The rows come from 6 hidden closed curves, with some noise, and rows from the same curve form a group. Each curve winds through 8 dimensions. The rows are also pushed far along 5 directions, which tell nothing about the answers.
In the rows, 128 means zero.
Known rows, each followed by its group:
[168  85 153 117 126  94 114 114 130 104 119 129 134 127 147  94 123 119
  74 128 140 126 114] : z54
[114 200 113 110 113 144 188 107 129 137 136 183 136 136 170 129 150 100
 130  63 130 127 157] : z571
[115 180  68  98 169 160 244 144 140 140 162 155 118 138 148 161 152 109
 160 133 151 158 142] : z155
[133  73 128 142 150 127  80 151 115 121  94  91 148  98 127 123 111 136
 137 185 123 126 115] : z318
[186 116 158 106  92 133  94 135 122  85 162  98 132 149 124 140 112 105
 112 109 116 107 122] : z70
[130  91 124 116 121 119 102 137 128 144 131 117 139 141 119 128 119 139
 103 128 128 133 106] : z318
[140 132 134 119  95 135 119 128 121 137 127 119 138 135 158 132 118  96
 107 103 132  96 144] : z54
[202 155 170 124  95 132 147 108 144 115 159 119 122 153 151 133 127 136
 113  83 123 117 118] : z54
[168 129 113 100 176 128 211 139 171 112 169 136 110 135 134 138 146 136
  90 125 156 158  87] : z54
[ 88 113  75 115 164 144 151 144 131 170 121 142 139 120 124 117 123 125
 140 159 119 149 112] : z487
[ 49 116  88 163 204 138 166 152 131 167 144 122 110 114  58 136 159 153
 154 178 149 186 125] : z155
[105 121 171 154  75 115  40 121 109 156 111 110 176 123  91 113 103 139
 152 130  89 113 151] : z155
[141 102  93 106 175 137 135 145 134 109 128 134 135 111 139 113 117 122
 120 150 123 154  78] : z487
[142 120 110  80 144 147 152 158 142  82 174 110 144 104 133 142 120 124
 115 124 122 129  98] : z571
[148 103  70 102 141 134 170 139 126 164 116 140 103 158 189 141 125 115
 119 150 143 137 113] : z155
[167  60 129  71 106 117 121 140 138  65 166 107 123 121 141 116 101 123
  85 154 123 103 103] : z54
[119 111 150 102 111 111  78 121 113  82 126 133 173  96 105  94 104 129
 142 142  95 125 132] : z487
[134 171 115 119 112 137 122 123 118 148  81 153 150 116 191 121 112 103
 153 114 103 103 140] : z571
[121  98 128 132 127 118  96 120 114  81 135 136 129  98 119  91 127 139
 125 135 106 149 112] : z318
[189  89 159  84 120 120 114 142 146  40 169 100 153  84 142  90 107 106
  80 123 103 113 101] : z70
[116 118 165 128 152 143  82 149 127  44 170  87 152  85  51 145 135 146
 137 118 124 136 110] : z318
[ 86  97 118 128 152 111 117 127 119 108 118 141 154  86 106  94 130 137
 126 150 125 155 126] : z318
[171 106 162 136 140 108 121 136 146 127 152 101  92 166  85 143 143 131
  87 121 150 134 112] : z155
[107 176  77 112 175 159 209 147 136 113 147 148 137  97 153 148 152 127
 156 115 140 163 123] : z70
[101 119 169 135 149 117 101 147 135  87 173  98 156  90  42 123 149 147
 111 109 125 156 120] : z155
[100 153 185 187  92 102  76 111 124 189 103 124 140 147  77 130 139 137
 126 101 124 118 168] : z571
[103 123 144 179 171  99  80 131 128 203  81 122 138 149  62 137 141 148
 123 139 150 162 116] : z487
[102 154 106 116 140 149 168 145 143 135 146 131 151  99 134 129 129 116
 134 123 120 132 129] : z54
[126  83 109 138 150  92 110 138 153 141  78 134 116 115 138 124 107 140
  91 181 148 124  98] : z487
[113 181 144 122 142 121 132 125 136 105 127 149 155 111  95 135 135 127
 146 105 127 141 133] : z487
[123 140 116 124 140 142 145 151 125 147 153 109 129 147  99 161 135 123
 153 137 136 139 140] : z70
[111 150  86  79 146 176 167 143 111  94 167 134 160 115 144 150 139 120
 162  98 119 143 120] : z318
[177 108 130 100  68 129 122  99 125 103 145 150 119 162 187 125 101 126
  93 101 125 105 106] : z155
[116 106 126 166 127  99  93 140 138 177  96 120 138 114 120 111 120 144
 114 151 121 146 120] : z318
[ 70 146  98 132 143 126 145 158 141 153 115 139 148 101 115 154 137 133
 144 140 135 141 144] : z571
[144 168  83 119 128 146 176 133 145 142 116 154 118 137 200 157 124 104
 111 100 152 121 111] : z70
[ 79  94  68 111 144 125 143 127 103 176  94 168 149 131 150 108 118 122
 149 173 126 155 134] : z155
[118 156 180 185 112 104 105 136 151 218 107  92 139 141  74 141 130 146
 134 134 128 116 161] : z70
[149 124  68 111 194 125 246 142 180 185 105 149 104 135 190 128 131 107
  75 165 186 137  97] : z571
[144 153 158 164 105 135 176 115 171 139 179 113  97 153 109 152 130 147
 100 112 158 119 127] : z155
[108 112 147 181 125 136  47 131 102 184 106  96 142 140  87 132 123 153
 154 133 107 142 118] : z54
[169 154 156 104  98 138  82 126 110  75 137 126 125 135 130 133 119 109
 148  91  91 105 129] : z487
[104 186 136 166 112 128  87 132 122 175  85 132 113 137 110 156 127 134
 181 125 107 113 156] : z70
[136 157 135 152 134 135 154 136 155 144 130 113 126 120 137 148 140 129
 108 105 153 121 126] : z487
[229 119 174 145  89  98 194 110 220 141 154 113  50 175 171 137 106 135
  17 127 178  74  96] : z54
[166  74 121 108 106 135 135 121 139 117 147 118 145 118 178  89  94 130
  84 139 118 117  87] : z487
[178 142 151 149  79 122  96 122 123 154  91 109 108 156 176 146 106 112
 136 131 122  81 148] : z54
[130  98 190 184 122 120  44 121 114 145  82  85 140 121  83 111 116 131
 137 161 116  96 142] : z318
[126 165 133 170  82 133 129 102 133 213  98 132 142 155 167 144 116 145
 129  97 139 109 139] : z487
[134 136 157 103  96 130 163 130 159  80 200 128 125 124 108 130 139 118
  87  88 126 117 138] : z571
[147 131 153 164 144  66 170 147 198 204 117 113  79 174  80 169 141 145
  64 150 194 127 132] : z318
[158 144  90 113  95 146 156 107 127 132 102 163  88 159 220 136 109 111
 131 126 129  91 126] : z318
[120 169 150 164 147 106 180 131 180 161 131 126  99 145  98 162 149 123
  82 114 188 118 140] : z54
[ 99 183  78 142 111 132 180 127 131 223  79 159 124 157 182 170 124 120
 161 138 153 119 166] : z70
[132  80 147 130 179  86 153 137 153 116 146 118 115 125  73 113 149 134
  78 163 168 160 121] : z155
[134 177 158 111 158 132 178 143 140  92 184 106 147 119  73 162 162 131
 145  96 152 149 150] : z571
[176 119 152 141 108 132 111 128 147 129 135 106 125 130 151 127 112 133
  94 114 121 112  99] : z54
[110 138 133 138 166 124 160 141 134 132 160 114 103 126  81 128 166 128
 123 121 140 157 138] : z155
[ 72  70 150 164 179 118  88 157 122 121 153  76 165  83  15 107 135 150
 142 190 129 171 130] : z70
[112 100 139 150 162 110 111 113 130 140 111 126 119 125  93 101 127 142
 111 157 144 140 111] : z571
[104 117 142 154  94 112  60 122 114 142  87 126 120 129 118 125 110 137
 140 144 114 101 147] : z487
[121 119 119 113 158 138 103 145 112  60 144 120 156  81 113 125 135 133
 143 120 112 156 105] : z70
[197  88 163 109  65 112 103 119 154 112 147 105 107 153 157 120  88 139
  77 133 113  82 100] : z54
[121 119 129 111 114 126 128 140 145  98 148 133 141 103 136 127 125 124
  96 108 122 126 114] : z571
[ 82 175 140 173 149 150 116 125 109 154 137 106 132 132  63 162 145 158
 197 127 131 147 153] : z571
[121  48 108 165 186 104 113 138 131 153  92 117  92 129 111 112 131 144
 100 203 158 157  93] : z571
[155  92 137 105  83 119  56 116  82  95 120 128 125 149 145 119 106 123
 152 136  94 117 133] : z155
[ 99 186 126 142 124 141 102 111  97 180  84 148 152 134 131 122 126 116
 184 111 103 122 154] : z571
[154 111 110 138  88 113 105  98 108 161  63 165 140 144 225  96 100  93
  95 121 137 107 127] : z70
[153 182 169 125  90 146 169 116 142 121 157 114 144 135 134 145 130 116
 142  95 133  88 170] : z318
[116 135 173 132 131 111 121 151 154 133 158  88 155 103  54 129 131 143
 130 139 114 126 147] : z70
[ 77 180 101 168 121 144 149 109 113 182 107 160 132 146 137 161 135 149
 180 126 145 148 153] : z155
[112 147 128 146 142 123 128 140 125 184  97 126 151 130 113 131 137 119
 148 136 127 136 150] : z318
[127  84 107 108 136 105 122 147 134 112 118 128 106 128 121 131 108 125
 122 187 136 123 123] : z70
[118 129 160 167  93 105 103 136 155 174 111 109 133 134 112 145 119 142
  99 126 137 106 145] : z571
[146 146 141  95 113 145 153 124 134  57 190 129 138  99 149 111 139 118
 101  66 111 130 117] : z155
[136 120 138 152 159 128 169 135 171 143 153 110 119 122 105 123 145 134
  71 114 161 139  99] : z487
[163 137 142 118 143 130 145 134 144 127 131 109 147 116 143 121 120 117
 111 123 133 119 114] : z571
[140  43 129 147 150 104  93 131 118 133 112 107 136 124 117  96 115 125
  89 177 149 146 102] : z70
[129 167 123 150 133 133 149 150 146 181 112 113 113 147 128 174 133 116
 139 130 151 113 147] : z54
[134 168 130 169 117 146 110 111 116 208 104 130 131 173 132 151 132 138
 152  93 129 134 126] : z487
[157 104 150 133 122 112  58 130 107 125 100 114 139 137 120 129 119 141
 135 128 112 135 111] : z54
[140 149 117 131 120 151 186 110 133 161 161 142 120 168 149 138 139 125
 118  96 145 142 125] : z155
[ 84 172 100 140 176 113 160 160 142 167  99 142 143 125  94 182 148 133
 162 150 163 161 149] : z155
[144 122 184 175 103 140  58 120 128 130 120  94 114 133  94 117 115 130
 132 129 103  95 127] : z318
[170  87 129  94 103 110 121 108 113  67 133 140 105 135 171 104 113 128
 118 144 121 115 123] : z70
[134  59 134 154 153  87  54 150 130 168  72 105  99 151  86 131 115 139
 103 189 140 128 106] : z487
[142 151 112 141 151 116 181 135 182 170 108 140 118 133 150 145 121 130
  87 134 163 124 104] : z487
[158 184 144  97  67 152  78  96  71  42 141 158 147 123 176 127 128 116
 181  45  74 119 144] : z318
[ 89 158  91 107 144 143 171 145 113 129 144 145 146 123 131 163 153 128
 171 116 136 157 156] : z571
[138 157 149 136  69 147  79 103  76 124 127 123 133 157 144 146 123 131
 183  95 104 110 164] : z54
[ 87 200 146 192 110 124 108  95 109 222  87 147 157 163 104 155 143 156
 168  85 146 141 164] : z487
[146 149 152 115 129 114 113 135 141 110 141 126 122 139  98 150 136 122
 105  94 136 122 123] : z54
[123 113 123 146 154 117 126 133 137 141 125 121 119 134 110 143 141 152
 104 124 152 152 103] : z70
[107  91  34  92 167 165 190 120  99  99 118 173 127 100 219  93 127 114
 150 168 126 154 105] : z318
[146 106 188 137  77 137  59 118 100  69 178  82 157 104  89  94 115 144
 155 117  71 124 140] : z318

New rows, each followed by its group:
[ 85 138 102 162 205 110 152 152 152 181  75 141 118 119  92 144 152 125
 123 164 168 153 125] : z318
[103  39 142 160 168  65  47 139 133 154  65 115 144 107  62  94 103 157
  99 215 142 151  96] : z487
[133 224  85  95 148 140 231 139 148 126 166 169 106 154 146 182 167 116
 146  65 154 161 139] : z318
[146 195 117 123 136 122 184 127 153 119 136 156  91 152 141 173 151 123
 126  89 158 133 135] : z318
[131  88 162 146  95 113  62 125 119 161 114 100 136 147 110 114 111 116
  92 124 126 100 133] : z54
[ 90 142 103 154 198 108 172 133 156 160 108 154 120 126  93 142 152 143
 107 140 182 170 107] : z487
[104 126 145 124 156 119 102 133 110 114 129 127 138 124  72 116 145 110
 137 127 122 145 141] : z54
[ 65 120  86 137 154 125 130 126  97 151  98 151 125 130 122 135 139 129
 162 157 150 149 151] : z54
[111 113 127 130 136 143 106 121  93 123 139 124 135 134 114 116 140 110
 131 113 128 139 132] : z54
[164  73 133 159 100 105  97 128 139 186  95 107 114 140 162  97 102 132
  93 163 115 113 110] : z318
[153 154 170 161  72 131  81 118 128 180 126 107 126 161 119 126 118 128
 135  98  93 103 146] : z318
[180  56 133 110 143 106 143 116 155  99 106 138 103 125 176  81 110 103
  48 162 151 103  92] : z318
[125 102 144 130  84 102  95 128 125 139 117 127 132 138 130 131 119 130
 111 133 123 113 148] : z571
[ 85 193 125 125 140 147  54 142  81 110 105 140 176 107  85 159 141 139
 220  89  77 158 139] : z54
[104 146 119 127 144 128 149 121 122 146 136 140 168 122 111 133 133 146
 145 121 140 157 126] : z487
[153 146 137 128 133 118 162 140 173 125 166 126 106 126 112 121 138 122
  88 107 126 135 111] : z318
[151  31 169 173  97  77  61 123 152 151 109  87 108 147  99 123  89 172
  71 195 153 109 104] : z155
[160  60 121  82 140 116 149 146 159  95 177 112 124 130 120 118 119 132
  56 136 144 134  82] : z318
[146 182 121 109 109 137  96 112  91 126  81 160 162 129 190 135 125 106
 162  72 105 119 137] : z571
[185  89 177 129 100 124 103 113 153  88 155 103 102 150 124 124 113 132
  60 110 143  90  94] : z318
[100  84 112 152 168 121 119 163 157 202 123 100 116 140  71 140 123 147
 100 174 143 146  95] : z54
[165  57 129 118 165 107 126 135 159  96 127 122 119 110 135  86 115 121
  47 154 143 137  69] : z487
[122 167 147 124 114 144 117 135 133  93 137 126 147  91 126 113 129 103
 139  96  94 107 141] : z487
[129 165 162 113 107 134 152 123 141 115 178 116 161 127  89 131 129 133
 140 103 119 124 147] : z487
[103 119 123 130 145 125 111 141 140  87 140 129 127  98  95 128 124 132
 116 136 129 138 107] : z70
[128 143 142 108 138 128 142 132 119  91 145 127 156 100 113 113 133 123
 160 135 106 140 148] : z54
[161 125 105 112 139 101 165 113 153 154  87 166 130 142 182 120 109 121
  94 147 155 129 104] : z487
[ 73 164 122 148 187 118 102 152 111 158 104 131 150 125  48 167 164 134
 167 115 143 173 141] : z54
[133 145 159 141 127 135 145 128 141 141 173  96 151 138  77 142 131 151
 140 123 134 138 135] : z487
[ 97 114 108 120 150 116 151 129 133 165 123 138 153 128 106 123 125 141
 130 160 144 151 129] : z487
[174 212 106 103  91 180 175 110 106 104 118 154 145 129 247 156 127  95
 174  65 115  95 147] : z318
[131 136 109 100 102 113 135 129 139 120 125 153 126 127 159 132 115 124
 112 116 126 118 124] : z318
[127 137 177 159 122  99 107 125 145 139 135 114 145 128  81 138 140 145
  96 102 147 135 132] : z155
[ 82 195  82 100 189 159 216 135 121 111 160 166 159 100 120 141 168 129
 181  99 132 187 133] : z54
[167 126 146  82  94 145 134 120 123  70 191 119 149 121 147 112 125 134
 116  77  97 123 111] : z70
[124 151 125 111 123 141 137 140 118 117 148 119 152 116 122 144 127 136
 179 135 105 135 144] : z54
[119 107 109  95 110 132 128 128 115 107 131 137 159  98 157 105 105 134
 152 155  98 126 133] : z54
[ 93 125 108 140 160 144  82 144 101 104  96 125 155  94 116 148 130 140
 169 137 124 145 121] : z318
[154 111 122 128 123 138 105 130 128 123 118 120 136 118 168 118 112 131
 116 123 108 126  95] : z54
[127  96 114 130 121 130 116 127 131 167 119 125 131 136 138 103 105 126
 115 154 112 120 113] : z487
[106 145 146 155 147 130 111 114 121 149  94 137 133 130 107 121 140 120
 137 123 134 122 142] : z318
[ 73 109  96 139 166 114 114 152 131 125 106 138 158  75 109 118 130 145
 131 156 130 163 111] : z318
[187  66 172 120  62  99  27 129 113  92 116  90 147 133 144 116  79 113
  95 139 109  84 118] : z70
[146  92  95  84 136 123 147 122 129 106 136 152 124 133 171 112 125 130
  89 116 132 140  89] : z70
[118 155 142 142 148 122 188 116 164 140 127 140 115 130 119 136 144 127
 103 123 173 118 142] : z318
[112  74 104 129 118 100 113 120 100 170  68 138 145 126 172  98 108 122
 130 186 135 123 150] : z54
[ 75 123 109 126 143 135  77 158  86 121  97 114 168  89 111 136 126 108
 180 150 113 133 159] : z54
[103  69  86 124 132 118  79 152 113 149  70 131 139  99 161 105  94 123
 140 200  98 118 117] : z571
[101  76 126  90 120 109  97 122  94  62 140 141 169  84 124  81 116 129
 134 150 100 144 133] : z155
[ 86 180 133 146 166 128 169 141 135 161 136 126 147 118  69 149 155 138
 172 137 138 158 164] : z54
[120 114 116  76 136 136 137 125 113  22 137 151 161  65 158  94 117 108
 138 136 111 121 128] : z318
[163 114 164 180  98 110 110 105 152 198  99 115 118 157 153 114 113 139
  76 121 141 107 113] : z54
[111 137 110 153 122 151  96 120  92 138 112 138 128 133 147 139 136 136
 163 110 115 145 126] : z571
[106  87 109 136 153 145 137 124 114 109 137 122 131 105 129 100 127 137
 141 167 127 145 116] : z318
[160  69 148 134 132 108  68 136 136 136 112 105 110 141 103 108 104 131
  99 167 114 118  95] : z487
[111  96 119 127 153 105 101 126 103 148  87 144 128 135 119 105 133 110
 126 151 131 142 132] : z54
[153 125 148 140 155 124 158 119 152 166 134 108 117 146 112 113 127 127
 103 144 150 124 117] : z571
[ 95 153 120 151 169 117 172 134 152 172 117 147 125 133  89 133 144 121
 128 152 151 151 142] : z155
[113 153 101 150 156 146 185 145 148 152 139 131  86 140 121 159 147 129
 143 147 149 139 135] : z571
[187  98 158 128 124 105 128 119 157 135 130 120  98 156 129 106 114 130
  85 146 123 119 103] : z54
[160 119 189 119 111 131  57 135  99  60 170  83 158 117  71 131 130 141
 154 102  94 136 128] : z54
[106 113 131 170 142 110  89 135 123 168  66 116 116 133 108 149 123 140
 151 181 148 115 146] : z318
[136  54 105 122 143 126 121 115 117  72 125 138 115  98 165  77 114 130
 105 170 123 136  95] : z318
[119  78 117 143 136 106 121 143 141 189  95 108 119 143 133 130 118 112
  80 163 165 112 125] : z54
[156 118 160 144 113  87 102 109 148 146  92 136 131 139 129 113 107 135
  94 138 141 116 117] : z487
[ 64 110  88 159 177 117 136 143 132 187  94 134  86 143  83 143 140 142
 140 189 157 147 133] : z487
[143 151 140 109 117 118 126 124 134  91 118 144 128 104 149 106 122 110
 129 119 102 112 136] : z70
[145 166 187 188  78 104  73 109 129 220  80 109 137 173 102 143 107 140
 156 132 117  96 167] : z487
[119  59  93  97 144 133 137 133 120  70 153 127 106 111 137 105 121 132
 111 166 129 135 102] : z487
[146  71 130 139 149  93 108 114 141 112  98 136 122 117 138  98 115 140
  75 157 152 137  88] : z487
[154  65 138  94  91 130  96 133 126  84 148  99 143 114 145 110  91 131
 112 158 106  95 115] : z318
[103 157 105 118 153 143 155 164 133 133 149 116 138 122  97 168 138 127
 170 143 128 149 140] : z155
[ 71 177 107 144 180 154 154 157 131 127 135 122 156  84  94 156 159 133
 162 109 135 160 133] : z487
[156  43 145 102 114 110 108 122 141  99 147 118 128 116 139  70 102 114
  53 150 117 110  94] : z54
[117 161 116  97 177 163 198 155 159  49 202 119 150  71 107 133 157 120
 114  90 134 153 107] : z487
[159 122 119  91  84 133  83 130  82  71 126 127 151 114 174 124 110 121
 177 122  79 122 140] : z318
[ 98 137  90 133 163 122 155 125 132 139  85 166 104 117 154 118 138 114
 127 146 145 139 129] : z487
[148 125 134 150 166 122 166 136 156 160 143 106 122 147  96 147 133 146
 119 153 163 152 108] : z487
[147 130 119 107 127 124 142 138 148 105 150 141 116 119 139 108 125 112
  99 114 106 136 107] : z318
[119  82 120 116 117 130 105 126 123 114 120 127 139  98 150  78 111 111
 102 142 102 113 117] : z487
[122 115 157 149 120 134  95 127 111 138 148  90 159 129  77 125 121 154
 162 143 112 140 136] : z487
[122  87 138 118 124 121 154 147 151 107 182 108 124 125  97 131 138 137
  92 139 138 136 127] : z571
[ 81 234 101 147 179 133 207 140 153 206 103 166 128 143 106 172 175 111
 152  90 162 157 161] : z318
[168 157 145 138 129 127 189 117 151 130 139 119 109 140 154 141 132 128
 119 128 162 114 139] : z571
[155 149 196 177  90 108  88 129 138 163 112  83 108 159  95 157 128 114
 119 123 147  83 169] : z54
[196 112 164 134  98 114  82 115 125 114 110 109 139 135 152 112  93 130
 133 146 108 107 119] : z487
[125 179 136 140 179 128 173 148 159 146 148 118 138 130  65 164 144 139
 152 138 150 158 127] : z487
[110  97 124 122 147 110  93 152 112 123  97 111 141 104 101 118 122 122
 156 181 114 130 147] : z487
[105 151  69  58 188 128 195 171 140  50 170 156 133  86 113 151 153 119
 147 132 132 179 118] : z318
[131  73 107 114 125 106 145 120 130 129 124 141 140 115 163  83 119 131
  93 154 129 141 116] : z318
